The rows come from 5 hidden closed curves, with some noise, and rows from the same curve form a group. Each curve winds through 4 dimensions. The rows are also pushed far along 3 directions, which tell nothing about the answers.
In the rows, 128 means zero.
Some rows, each with its group after it:
[120 113  98 122  83 122 119 149 107  76 114] -> finiz
[142 126 113 152  97 148 107 156 115 164 115] -> Subu
[133 104  79 129  62 139 111 146  93 110  93] -> Vov
[152 204 116 133 168 124 131  95 166  94 126] -> Vov
[128 165  93 102 117 110 123 127 131  94 125] -> Gopa
[119 131 157 117 159 125 154 106 133 100 141] -> Rab
[122 107 173 116 118 136 135 125 116 124 140] -> Gopa
[149 143 134 112 134 104 107 153 128 144 126] -> finiz
[ 84  89 112 152 108 150 150 121 121 114 139] -> Vov
[150  90 147 153  93 150 109 152 102 158  97] -> finiz
[104 177  76 124 158 132 169  85 146  63 141] -> finiz
[134 181  87  96 163  97 139 117 141  78 130] -> Vov
[128 145 118 109 117 120 126 140 117 107 133] -> Gopa
[153 174 109  92 158  96 119 117 143 111 121] -> finiz
[130 115  58 114  54 122 107 168  87  81  95] -> finiz
[109 149 188 132 209 108 155  96 173 121 156] -> Subu
[104 122  43 130  77 128 119 153 109 111 126] -> Gopa
[122 136 123 134 117 150 141 129 116  97 138] -> Subu
[ 99 141  94 149 134 141 151  94 150  85 133] -> Vov
[107  63 148 138  99 138 123 169  97 186 141] -> Vov
[111 136 125 110 152 107 137 116 146 135 146] -> Rab
[108 112 138 119 119 129 133 139 122 132 161] -> Rab
[168 122 114 130  96 107  74 170 120 170  89] -> finiz
[ 87  91 141 108 111 132 152 128 111 103 167] -> Rab
[150 141 112 121 132 113 109 122 138 130  96] -> Subu
[157 129 139 113 148 116 118 116 131 143 116] -> Gopa
[133 170  98  97 154  99 129 112 148 101 130] -> Rab
[159 128 170 143 147 132 119 126 133 143 104] -> Subu
[136 142 154 133 149 143 144 109 131 102 132] -> Subu
[139 149  74 154 101 148 115 132 126 119 101] -> Subu
[ 99 103  51 139  51 152 133 143  90  63 110] -> Rab
[106  74 177 118 103 144 140 126 105 131 150] -> Gopa
[153 128 141 152 137 132 109 132 138 179 107] -> Rab
[157 159 114 143 142 130 114 107 150 133 100] -> Vov
[118  74 129 105  62 132 114 177  74 155 136] -> Vov
[ 74  98 143 144 146 141 164  89 149 114 160] -> Rab
[111 166  71 117 131 133 150  92 137  41 130] -> Subu
[153 187  50 131 106 132 117 136 120  75  94] -> Subu
[176 189 129 125 164 115 113 129 144 128 106] -> Gopa
[124 126 177 108 133 138 143 109 126 110 165] -> Vov
[146 104 196 102 125 119 110 153 114 190 145] -> Gopa
[161 105 146 125  95 115  87 170 109 139  97] -> finiz
[169 186 178 111 208 108 131 102 160 128 135] -> Gopa
[141 108 155 102 123 113 112 148 115 170 133] -> Rab
[116 122  66 138  77 117 106 155 122  85 105] -> finiz

New rows, each followed by its group:
[119 123 136 119 104 146 139 117 115  91 141] -> Vov
[109 127 143 115 138 130 149 131 119 119 162] -> finiz
[169 198 135 107 168 116 125 105 151 100 126] -> Vov
[132 143 115 117 117 141 131 121 118 106 134] -> Subu
[ 74 106 197 125 190 126 179  88 155 129 186] -> Rab
[100 114  59 144  77 143 134 125 113  73 108] -> finiz
[134 137 103 121 129 129 132 110 127 130 114] -> finiz
[159 121 145 130  85 145 104 167  96 158 117] -> Vov
[132 124 112 106 137 109 130 133 117 116 117] -> Vov
[105 118  73 126 106 119 127 141 119 126 128] -> Vov
[106 122 122 141 116 147 141  98 140 104 141] -> Vov
[132 178 147 133 163 125 140  97 162 104 132] -> Gopa
[145 190 132 117 177 120 137 107 151 102 140] -> Subu
[ 85 121  86 138 107 122 135 123 142  64 137] -> finiz
[149 163 134 137 144 128 123 135 137 131 122] -> Gopa
[182 144 148 104 150 102 102 162 113 172 103] -> Vov
[139 172 149 103 170 111 138 108 148 104 145] -> Gopa
[145 147 141 122 151 131 135 128 125 149 134] -> finiz
[173 156  63 138 103 115  79 146 134 160  76] -> Rab
[137 161 110 127 138 111 119 149 133 122 118] -> Subu
[130 101 103 151  94 141 113 145 111 147 101] -> Vov
[ 90 127 107 134 134 150 171  91 129  73 147] -> finiz
[132  42 208 134  97 146 115 144  96 180 126] -> finiz
[128 118 133 103 121 116 127 127 118 112 131] -> finiz
[163 157 132 103 117 123 111 133 119 121 123] -> Vov
[141 113 138 108 134 112 125 152 105 138 121] -> Vov
[134 130 191 126 168 118 132 118 146 104 143] -> finiz
[ 51 105 113 116 138 129 173  99 140  86 187] -> Vov
[113 107 103 138  87 153 128 125 112 117 126] -> Subu
[142 130 170 119 122 135 115 114 137 160 146] -> Vov
[106 133 165 148 160 152 156 103 146 121 163] -> Subu
[137 159  80 132 118 128 117 124 137  94 123] -> Rab
[ 81  67 145 135  96 166 163 125  96 135 160] -> finiz
[133 144 137 123 149 102 114 127 153 122 129] -> finiz
[100  75 104 133  88 138 140 171  81 117 125] -> Vov
[155 136 102 124  92 134 112 135 109 103  96] -> Vov
[159 108 170 139 135 134 115 129 125 171 100] -> Rab
[117 130 129 120 132 128 147 129 119  97 136] -> Rab
[ 92 104 173 110 158 118 151 111 140 146 175] -> Rab
[121 108 100 130 111 121 119 146 117 152 116] -> Vov
[134 130 176 118 158 136 148  89 139 102 142] -> Vov
[109 115 176 122 168 119 149 115 143 157 153] -> Rab
[158 165  78 109 133  94  99 134 138 145  90] -> Rab
[ 69 136 101 138 148 119 157 107 159  91 159] -> Subu
[146 144 123 120 104 114  94 152 130 176 114] -> Gopa
[152 163 109 115 132 132 124 114 128 102 117] -> Subu
[ 94  95  85 149  98 143 147 151 100 100 121] -> Vov
[153 112 132 111  94 119  93 163 107 186 122] -> Vov
[162 135  77 105  57 117  80 175  94 153  98] -> Vov
[126 133 139 117 108 140 129 107 133 117 146] -> Vov
[137 215  73 134 155 123 137  93 165  63 122] -> Vov
[ 87 113  55 124  99 124 141 131 116  88 127] -> Vov
[ 90 127 155 118 193 123 183  80 147  67 162] -> Vov
[ 81 110  74 138 102 134 140 113 134  98 141] -> Rab
[116 138 132 111 159 122 149  88 145 110 140] -> finiz
[154  85 171 133 104 125 102 174  96 172  97] -> Subu
[149 149  85 121  97 133 118 126 116  83  99] -> Vov
[117 124  71 112  59 128 114 154  96  97 110] -> Gopa
[120 123 100 127 100 114 109 156 125 113 124] -> finiz
[ 83 106  97 115  99 120 140 142 114  96 146] -> Subu
[112 119 104 139 111 121 115 133 137 120 123] -> finiz
[160 156 119 137 140 131 121 110 139 105  99] -> Rab
[106 115 110 139 114 143 138 128 121 143 139] -> finiz
[129 147  76 118 135 113 133 109 133  85 106] -> Vov
[147 102 189 130 164 119 119 138 130 203 130] -> Vov
[144 154 115 128 152 116 131 108 141 109 100] -> Rab
[192 170 195 117 194 111 111 129 148 195 120] -> finiz
[120 159 100 125 134 120 127 127 143 125 144] -> Vov
[102 143 136 122 129 134 152 111 134  79 150] -> Gopa
[125 121 178 111 152 134 155 117 119 112 154] -> finiz
[177 182  66 132 116 122  96 138 129 103  87] -> Rab
[130  92 157 128 113 123 108 151 121 179 130] -> finiz
[103  81 157 142  87 161 134 118 117 140 150] -> Vov
[161 125 106 134  91 131  85 161 116 171 103] -> Rab
[137 126 116 148 116 138 116 145 122 161 113] -> finiz
[103 161  73 111 126 113 138  96 148  68 131] -> Gopa
[ 68 117 119 149 128 139 156 127 138 109 170] -> Subu
[107 143 145 131 155 121 148 111 149  61 150] -> finiz
[123 202  52 116 138 123 149  79 154  16 122] -> Vov
[173 150 180 116 178 128 129 111 133 175 120] -> finiz
[128 194 104 105 178 114 156  93 150  72 142] -> finiz
[ 86 108 115 154  99 159 150 107 128  99 152] -> Vov
[128 177  82 122 159 128 152  87 146  90 123] -> finiz
[121 148  74 121 124 107 124 138 132 128 114] -> Rab
[138 154 120 126 181 109 140 122 141 119 117] -> Vov
[ 93 109 183 146 159 146 165 113 139 126 170] -> Rab
[169 147 114 110 130 104 101 131 129 133  86] -> Subu
[133  91 128 123  92 120 103 158 107 164 108] -> Subu
[ 99 133  86 121 117 129 145 104 131  65 128] -> Subu
[162 116 183 114 135 137 125 146 103 180 126] -> finiz
[119 115 120 127 120 137 139 109 122 112 122] -> finiz
[116  83 136 115 103 124 120 153 105 169 135] -> Vov
[114 147 170 110 193 106 147  99 164 148 167] -> Rab
[116 109 145 112 115 128 139 132 112  87 139] -> finiz
[123 130 152 131 183 117 145 117 145 144 138] -> Vov
[158 202  94 122 145 115 109 104 163 121 120] -> Vov
